The same things were measured in two ways. Each way mixes the same 13 hidden numbers, adds some noise and spreads widely along 7 directions of its own, which tell nothing about the thing.
Some things both ways: the first way, then the second way.
[ 16 -33 -26  -1  13 -10  -4 -10  15 -11   4 -10  -2 -29  -4 -26 -16  -7
  18 -10  26 -16 -19  16  -8]
[-26  12   7  -4  23  12 -19 -29 -12 -28  21  -1  -1   9   6  10  -5  -5
  21 -26   8  31   1   4   5   7]

[ 20 -18   5 -13  -2  13 -11 -10  14  10 -23 -16   6  12   0  -8   0  24
  25 -17   3   1  -1 -13 -14]
[-18 -19   8   6   6 -13   7  -9   5  -8  29   2  -9 -14 -21  -4  -9  -1
   4  18  -7 -24   4 -12   8   1]

[ 10  -2  21 -28   2  19   7  -7   7  13 -24 -15  19  -4   3   5   7  12
   1 -13   0  -1  12 -21  -5]
[  2  -8 -10  10  28  31 -14  -7   8   7 -20   2 -63   7 -33 -10   4  -1
  65  -7  -8  16 -18 -21 -16  20]

[-11  27  -4  -1 -27   1  16 -14  -1   5  22  15  41  -6   7  -6  -9   5
   1   8 -23 -10  11  -6 -23]
[-18 -12  -3  12  37  29 -14  15  -1  24   3  -2 -36   1 -33 -14  10  24
   8  14 -18   1   7  -4   0   5]

[-14   6  16 -13 -12   5 -11  -9  -5  -8  -9  21  15   5   6  -3   8  21
  20 -13  12  33  -8  -4  -3]
[-16  18   4 -37  10 -35   2 -36  36 -35   9  19  -3  -8  11  21 -15 -16
  37 -36   7   1  25 -25  26  -4]

[  1  -4   7 -21  10  -3   1 -12  13   3   1 -28   8 -23   4  -4 -17  -8
 -14 -14  -7 -27  21 -19  10]
[  6   2  -6  10   5  10  -1   7 -10  14 -10  -5 -30   3  -8  -3  18   5
  -1  10  -9  11  -9   9 -14   5]

[ 13 -13  -6 -20   3  -1  15  -8   0   2  -2 -12  -2 -21 -24 -19   7 -19
   3   2 -29  -4 -14  -2  11]
[-43   3  14  -2  43  35 -23  -9 -28 -11  16 -18  -5  28   0  -6  23  19
  -6 -14  -4  41  10  16   5 -12]

[  0 -20  14  -4  -4  -5 -11 -12  12  -3  -9 -21  11  -4  18  -6 -44  19
  15 -25  38 -20  -2  13   1]
[ -9  22  -7 -11  19  33 -14  -8 -19  -4  17 -32 -17  12  -2 -13  15   3
  19 -40 -13   6 -29  -7 -20   5]

[ -6  13  -1  16  -7 -10  -7  -4  -4  -8  23  32   3  -8  -4   1  -5   3
   2  30   4  26 -32  23 -29]
[ 40 -33 -14  41  -3   0  30 -10  -3 -19  14  10 -18 -25 -41 -19   4  11
  16  45  -2  15  15 -61  14  44]

[-12  15  34 -24   1 -11  -6   6  -6   0   5   1  11 -19  -1  20  -1  14
 -14   1 -12  20  17  -1   4]
[  9  -2  -2  10  47   4 -12  30  17  16 -22  10 -16   0   3  12 -14  40
   9  38   0  11  -8 -22 -29  12]

[-13  14  23 -18  20  -6  -9  -6  -2 -15  28 -16  -4 -38  23  21 -27  17
 -24  16  11 -19  13  11   6]
[ 48  13  -9 -15 -23   1  33  -2   6  -6 -20   1 -28   8  22   3   3  -1
   4 -18 -14   2 -15 -28  20  19]

[-20   0 -11  23  -6 -26   4 -42  20  -7  24 -30   3 -40  14 -19 -10  -7
  30   6  -7  -9 -24 -27 -13]
[-10  -3   5  17   0  14  26  12 -21  14   9 -32   1  23   0 -22   6   7
  -3  23 -18 -21 -34  -3 -22   3]

[-10   0   2   2  -5 -15   6  -3   8  -2  25   1  23 -26  26  -4 -25 -11
  -9  15   5 -11   3   9 -19]
[ 21  24   9  11  -3  -3  37  -6 -13  -1   4 -15  -3   9  19  15  -7  23
 -24 -14 -17  -1 -41 -10  13  23]

[-13   1 -13   1   5 -30  -7 -20  14 -10  10 -14  18 -15 -15   3  -3  -7
  16 -12  -9  14  14 -18  -6]
[  9  -7  -3  16  -2 -39  12  16  23  10   5  17   4 -15  -6   5 -16  15
  -6  47  23 -18  16  -9 -11  18]

[ 13  11  -9  -7   7  -5  20   0   1 -19  19  -3  -8 -29   6   7 -39  -8
 -13  12  -4 -25   6  -1  -2]
[ -3  -7  -7  -3  -1  25   3   8 -15  13  -1 -14 -11  29   1 -31  30   6
   2  14  -1   9  17   1  -1   3]

[-45  17  39  -9  -6 -27  -3 -11  -4 -17  30 -16  15 -16  26  14 -14   6
  -2 -19  21  -6  19   1  15]
[-10  12   2 -12  -8 -16   5   1   2   5   6 -16  12  12   9  -6  -8   1
 -13  -6  28  -4   6   7   4  -2]

[ -8  -2  18 -21 -12 -13   6 -25  -4   6 -18 -21  45 -10 -15  -8  -4   3
  16 -21 -29   6   3  -9  15]
[ -8  11   3 -24  13  -2  13 -12   7 -19  10  -3 -19   6   5  13  14  -3
  13 -30 -34  -3  -7 -18  22   0]

[  6  -9  18  -5  11  -1 -15   0  15  -1  -6 -13  -5 -28  15   4 -23   7
  -7 -16  38 -14   6   4  -6]
[ -3 -10  -4  17  17  37   4 -10 -14   8  15 -20 -31  20 -30 -21  28  -9
  29  12 -13   8 -13  -9  -1  21]

[  9 -19   5 -20  28   4  -9  -8   7 -12   1 -14 -21 -20   1   6  -9  19
   1   2  27  -2  -7   8   2]
[ -4  15   7  25  39  34 -20 -10 -32  15   7 -24  -7  18  -4 -22   0  42
 -10  15  15  18   4   2 -18   4]

[-13  11  27 -30  -5  19 -26   7   5   9   3 -23 -31 -28   2  16  10  28
 -20 -15  -3   8   9 -14  18]
[-17 -28 -24   8  31  31 -19  26  -2  32 -17  -6 -29   7 -42 -22  21 -13
  33  40 -22  -7  10  -5 -18  -1]

[-25 -10  32 -16  17 -27 -32  -4  -8  -9   2 -11  30 -27   8   7  -4  10
  17 -15  41   9  11  37  -1]
[ -5 -24 -22  30  41  27 -31  63 -15  62 -36  -3  -3  -6 -18 -21 -16  23
 -13  64   2   2   6   9 -35 -11]

[-25  20  33 -20   4   1 -10  -8 -11   4   5 -23   3 -26 -18  31  33  27
   4   6   1  37  -8  12   9]
[ -4  -6 -11   2   3   4   5  18   8  16 -11  13  -6  -7   3 -13 -22   2
  -6   4   9   5  13   1   6   3]

[ -7   2   9 -23  -7   2   9 -29  -5   7  10 -21  15 -15  -5 -16  18  22
  28  -8 -18 -21   6 -10  -7]
[-17  -6 -14 -18  17  41  -9  16  -9  10 -28 -11 -31  24  -5 -12  -9 -13
  17  -3 -20  -4 -13   0 -13  -8]

[  1  -3  -7   8  -9 -11  -9   0   5  -4  14  14   8 -11  14 -19 -17  -2
  13   7  10 -11   6  17 -23]
[-28  15   9 -26  41   6 -28   5  12 -23  15   1   1  17  25  23  -7   5
  20 -35  20  34  -8   1  -1   4]

[  2 -17  -1  -8  -2  26 -29   6  11  12  -7  14 -13  11  16  -6   1  21
  11  12  26  19 -13  12 -27]
[ -7  13   2  -6   8 -40   1   2  12 -10   1  14  -1 -25  13  18 -33  -4
   2 -12   2 -18  -2  -9   8  -9]

[  7 -19  -5 -23   2   3  -4 -25   2   9 -15 -23  16  -8  -9 -16  14   7
  20 -12 -18  -4  15  -5   4]
[-23  12   9  10  31  10 -16   4 -23   9  15 -14  10  18   5  -1   2  15
 -13   9   6   5  12  15   8  -7]

[-11 -12 -14 -17  11 -24   1 -11  12 -12  26 -52   8 -52   1   4 -30 -15
  -9  -8 -10 -27   9   5  24]
[-12 -22  -9   5   4  -6 -12  23 -10  11  -5   5  -7   8 -13  -8   5  -8
  29  18  -5 -10  14  -6  16   3]

[  6  -6  -1 -14   7  -9  15   5   7  -8   2 -11  17 -31  -3   2 -16 -11
  -2  -7   8  -4   0   5   4]
[-20 -15   0   1  38   6 -26  14   5  19 -16  15 -20   2  -2   1 -16  16
  22  20  -5   2   0   3 -16  -8]

[  3   6 -17  -6 -13  14  12 -13   9  -6  33 -20 -28 -28  11   0 -16  19
 -18  21 -23 -13 -14  -5  11]
[  4  16  -4 -20  -7   4  -7  -8 -14 -14   5  -2  -5   0  26   0   1   2
   2 -34 -14   6  -9  -2  -4  -2]

[  5  11  12 -16 -10   6  -3  13   3   0  13  -7 -21 -23   2   8 -32  15
 -23  -7   0 -22  13   4   4]
[ 10   7 -20  -4  17  12  -6  17   1   3 -10   1  -3  -3   8   0  -1   7
  -4  11  -1  14  -4  -5 -29   9]

[-13   9  24   6 -13 -18  -6  10  10  -3  21  22  20   0  25   5 -36  18
  -7  -2  33  -2  10  17 -28]
[  3   3   1   2 -13 -14  19   5   3  -8  23   6  -6 -15   4   8   2   8
 -27  -1  -9  -8  -7   6   1  16]

[ 19  -8 -28  -9 -13  10   2 -13   2   0   3  -5   2   6  -2 -10  10  -3
   8   5 -32   2   6 -12 -10]
[-19 -17   7   1  19  -9 -10  24   6  29  -1  -9  11  -2  -6  -1 -20  17
  -9  43   2 -27   8  -6  -9 -18]

Other things, the second way, with their names:
q784: [ 21 -13  -6   2  29  22   8  -7  -3  11   4 -12  -8  -1  -9  -1   0   9
 -16  29 -17   0 -28 -11  -5  12]
q185: [-47  -7   7  21  17  -7  -4   7 -21  14  34 -17  -7 -11 -41 -21  26  28
 -10  -1 -25 -16  18   1  16 -11]
q49: [-10  -1   1 -26  -1  -9  -7  13  28   8 -11  10  -9 -16  18  23 -28 -25
  16 -17  -3  -1 -23   1  -9 -11]
q450: [ 10 -19  -1  22   7   1   0  19  -7   8  12   0  -3 -26  -5   2 -12   1
 -28  36   3   5 -22   6 -22   8]
q768: [ 30 -24 -16   4  -4  -5  -3  24 -15  46 -34  -4 -19  -3  -6 -18  -9   2
 -17  41  -8 -30 -20  10  -8  -6]
q255: [ 16  -8 -21 -18 -13   8  28  15   7  18 -16  -9 -10   4   3  -9  -6 -20
  -6   1 -28 -28 -25  -9  10   7]
q936: [-18  -7  19 -19  39   2   3 -16  21 -46  20   4 -28  14  -7  24  -6   0
  48  -6 -19  -7  -1 -51  25   8]
q98: [ 10 -10  -5 -19  -4  -2  -1   0   2   1  -8   7 -29   2   3 -15  18 -10
  -5   3  -6  -1  22   5  15 -12]
q431: [-40  25   2  -1  37   8 -48 -31 -11 -36  18   4  -4   1   4  11  -3  -3
  52 -51  32  61  10   5 -14   7]
q360: [ 17   1   1 -19  10 -18  -5  23  25  11   3  11   4 -17  23  14 -25  12
 -23  22   8 -21  -1  -6 -14  -5]
q737: [-16   8  11 -19  18 -17 -23   5  19   9   7  12  -6  -3  17  16 -18  18
  12  -5   8 -14   1   5 -11  -7]
q63: [-30  -4  10  -5  25  15 -18  25   8  22  -1  -5 -16   9   9   4   6   6
  14  -4  -4  16 -13  13 -15 -13]
q200: [ 21  -3 -20  31 -21 -16   4  21 -29  15 -20  10  -7 -15  -1 -17  -1   2
 -21  31   6   2  17  13  -9   5]
q303: [  0  16  -1 -13   7  -6  -6  23  11 -11 -12  18 -14  -2  37  16 -18   7
  -1 -19  10  19 -15  10 -23   5]
q518: [-16   1   1  11  -7   7  36   6  -9  -2  13 -11 -17  18 -26  -7   9  -4
   1   8 -28 -29  21 -20  45  12]
q454: [ 16   0  -5 -15  -6 -18  17  -1  12  -4  -6   5   6  -1  26  10  -3   3
 -23  13   4   6 -15   6 -16   8]
q31: [ 15  12 -10 -19 -32 -47   3   7   9 -35  11  21  13 -15  29  12 -11 -11
   8 -15  25  -4  21 -13   3  14]
q854: [ 26   4 -21 -12 -24 -15  21   5  17  10 -17   6  11 -16  25  -3 -10  -1
  -8   3   6  10 -14  -7 -31  12]
q639: [ 10   0 -13  -4  18   4  12   9  12  18 -20  -3 -20 -10  -3  -3   7  15
  -4  15 -25   3 -21  -8 -28   1]
q762: [ -4  15  14 -32  23 -10   6   1  36 -22  -3   1 -33  12  17  26 -28  11
  35 -26  -2 -15 -34 -33  -6   6]
q952: [-13   3 -10   3 -23 -44  11  -9  -1  -7  26   4  16  -6 -13   5 -13 -21
   4 -13  19 -26  -1  11  26  26]
q281: [ 22 -15 -22  -1  -1   9  41  16   8   4 -16   4 -28   3 -15  -6  10 -11
  -2  27 -43 -22  -9 -23  13  18]
q739: [-24  -3  -2 -23  -5 -23  -2  23  -3   3   4   3   4  -4  12   6  -1  -5
 -27  -2 -19 -27   4  22   4 -21]
q830: [-20 -22   9 -10  16  -7 -18  13  -2 -17   5  17 -17  -3   3   8  -5 -11
  10   7  -2   2  17  -2  20 -14]
q426: [ 21 -18 -20   3   7  -7 -14  28   4   3  -4  12  -7 -20  -2 -16  -7   9
  15  16  10   2  10 -28 -15  10]
q678: [-15 -14  11  -4  -2  23  12  -8 -26  -9  28 -30   5  30  -8 -21  29 -11
  11   6 -18  -3  19 -24  41  -6]
q332: [-40   8  20  16   8  -7   0  27  -6   4  33  -1   3  -4   7   5   1  22
 -34   2   7   4  14  25   2  -6]
q644: [ 10   5 -10  -6  -3 -20 -10  22   3   9 -17  13   3  -2  21  19  -8  -3
   2  22  -2  -9  -2   9 -21   2]
q197: [  9  -5 -14  17   5   0  24  26 -14  18  -2   0 -10  -2 -15 -15   9  19
 -53  42 -21 -24  19   7  14   6]
q741: [-18  17   4 -38 -29 -15  38 -38  18 -10  25 -22  -9  18  -9  -6  15 -26
  -6 -32  -5 -33   7   5  33   0]
q996: [ -1   8  -9 -24   2  17 -11   0  -1 -17  -4  -1 -16  18  15  -2 -13 -17
  48 -26  -1  -4  -7 -21  -4  10]
q475: [ 17 -25  -3   3  24   6  -3  -2   0  12   9   6 -13  -4 -11   3   4   8
  -6  33 -19 -14 -16  -6   8  14]
q181: [ 11 -13  -4 -24 -20 -20  16   6  33   0  -7   6 -13  -2  -1  10  -4 -33
  18  22   8 -16  11 -16   4   1]
q607: [  1  14  -5  12  19   2   7   3  -7   8  -8 -18   1   7  -6   6 -18   8
 -13  26   7  -5 -11  -2 -14   8]
q919: [ 33   1  -3  19  -2 -12  11 -17 -19   5   7  -4   8 -18  10  -8 -22   3
 -17   3   7   0 -31  -7   2  11]
q383: [ 12 -10 -15  -5   6   3  25  24  30  22 -10   5 -10 -12  -6  -7   1  15
 -15  31 -15  -5   4 -19 -12  10]
q561: [  0  24  -4  -2 -18 -25   0 -25  -3   4   4   2  24  -8  14  10  -6   1
  -6 -22  24  25  17  11  13  10]
q831: [ 14 -22  -7  19 -17  -4  24  15 -22  16   6 -10   4  -2  -7 -21  18   4
 -34  50 -16 -15  -1   4  -8   4]
q134: [ -9 -23   6  16  30  34  -4  20 -23  30  17 -28 -14  25 -22 -21  18   6
  -5  38 -18 -19 -22   2   1   3]
q334: [-21   0   3   4   7  11 -28   1 -18  12  15  -1  -5  -5  -1 -16  -1   7
  -6  -6  13  10  19  22  -8 -11]
q237: [  9 -11  -5  -1  -8  -2  16   6  -5  -9  12  -6  -3  -8  -3  -3  -4 -12
   0  -4  -9  -4  -8 -23  24  10]
q463: [ -6  -7  -9  18 -25  -9  -1  -1 -24  -1  -3  14 -20 -17 -12 -21  17 -14
  -3   7  -7   8  54  11  21 -13]
q293: [-28 -25   4   0  36  17 -33  28  -2  -3  -5   2 -29  11 -13  -5  13   8
  40  27  -6   8   9 -12 -27 -10]
q261: [  0 -13  -8 -22  -4 -39   2   6  26 -11  -6  19 -16 -24   3  15 -12 -21
  27  -7 -12 -18 -12 -15   0  -4]

Some of these things the first way, each followed by its name:
[-15  11  33   0 -24   1 -13  -8  -3   3   6  10  28  -3  37  -4  -1  21
   0 -17  31  -6  14  12 -12]	q49
[-43  21  34  -8 -19  -6  -7  -6   0  -6   9  12  -1  17   2  14  37  17
  10 -18  10  58  -3 -25   5]	q741
[ -1  -5   6  -9  -8  -7  22 -13  -1  -8   6  -5  32   0   3   1 -20   3
  -1 -17  20  -9   6  16   4]	q334
[-23  10   2  -2 -23  -7   6 -17  11   6   6 -26  14 -14  -5  -8  10 -11
   5 -10 -31  15  -7 -22  20]	q261
[-26  14  19  16 -35 -20  15 -22   0  14  16  -5  31  -2 -11 -12  24 -14
  -4 -10 -13  11  -1   6   6]	q450
[-20   3  11 -20  16 -29  -7  -3   4  -5  22 -21  22 -35 -11   6 -43   0
  -1 -12   7 -35  22  14  -1]	q197
[ -2  13  40 -23 -16   3   3  -2  -5   9  10  -2  11 -12  16   3 -31  33
 -19 -13  -3 -32  16   3  -1]	q936
[-18   0  -6  -1 -42   2   8   0  15  14   5  -5  33  22  26 -16   9   3
  30 -15  -6   8  23 -21 -22]	q952
[ -9 -12 -12  -9   2   7 -33  -7  23   1  11 -19  -8 -15  22  -2 -27  16
   9  13  -6   5 -23 -12 -11]	q185
[  8   1  -1  -6  -8  -5  20   0   8   5   4  -3  22   7   0   0 -30 -10
  -1   0  -8 -19  14  -5 -19]	q762
[ 11 -23  27 -17  -5 -14   6 -24 -22  -6 -28   3  52  13   6 -10  -9  10
  29 -17   8   6   2  25   0]	q678
[-24   6  10   2   9 -33   2 -20   9  -8  27 -19  18 -39  -2   0 -23   2
   7   1  10 -15   2   8  -4]	q303
[  3  -6  14 -16   7  -3 -15 -11   0  -6  -7 -30   6  -5  -1  11 -19  29
  18  -3  -1   0   4  11   7]	q426
[-44  12  22  -9 -14 -31  -9 -32   4 -11  33 -13  18 -32  22  -5  12  26
   7 -14  -6  11  21 -17  14]	q644
[  2  -2  43 -42  28  13 -12  10  -3  -5 -16 -22 -18 -10  -5  23   1  24
 -17  -9  13   6  16   3  27]	q98
[ 19  -4   7  -6 -10  -4   5  22   8  -5   0  10  20  -9  23  -9 -24   1
  -5 -11  18 -17  24  18  -9]	q475
[  6 -31   6 -29  39  -3 -18   7  13  -5  -1 -23 -16 -27   2   7 -30   4
  -4  -2  36 -12   0  16  -1]	q200
[ -3  22  23   3 -19   0  -6  -8  -4 -15   1  20  13  -3  33   0  -9  32
  25  -2  10  12   2 -10 -19]	q854
[-10  -4 -10  -1  -9 -19  29 -17   0 -11  28 -17  10 -23 -12   7 -22   0
  -4  -4   9  -5 -10  21   7]	q996
[-22  -9   9 -20   8 -15 -25 -32  -2   7   5 -11  31 -12  -8   3  11  27
  28   1  -3  18   1   1 -22]	q518
[ 12   0  -4 -10   4  13 -24  15   5  11  -4  21 -15  -7  -8  -4   7  14
  13  23  -4  20  -7   3 -38]	q281
[ -9   0   3   3  -3 -10  -4  -6  15   0  22 -32  -8 -37  15  -2 -11  -7
 -14  -1   4 -22  10   3   9]	q134
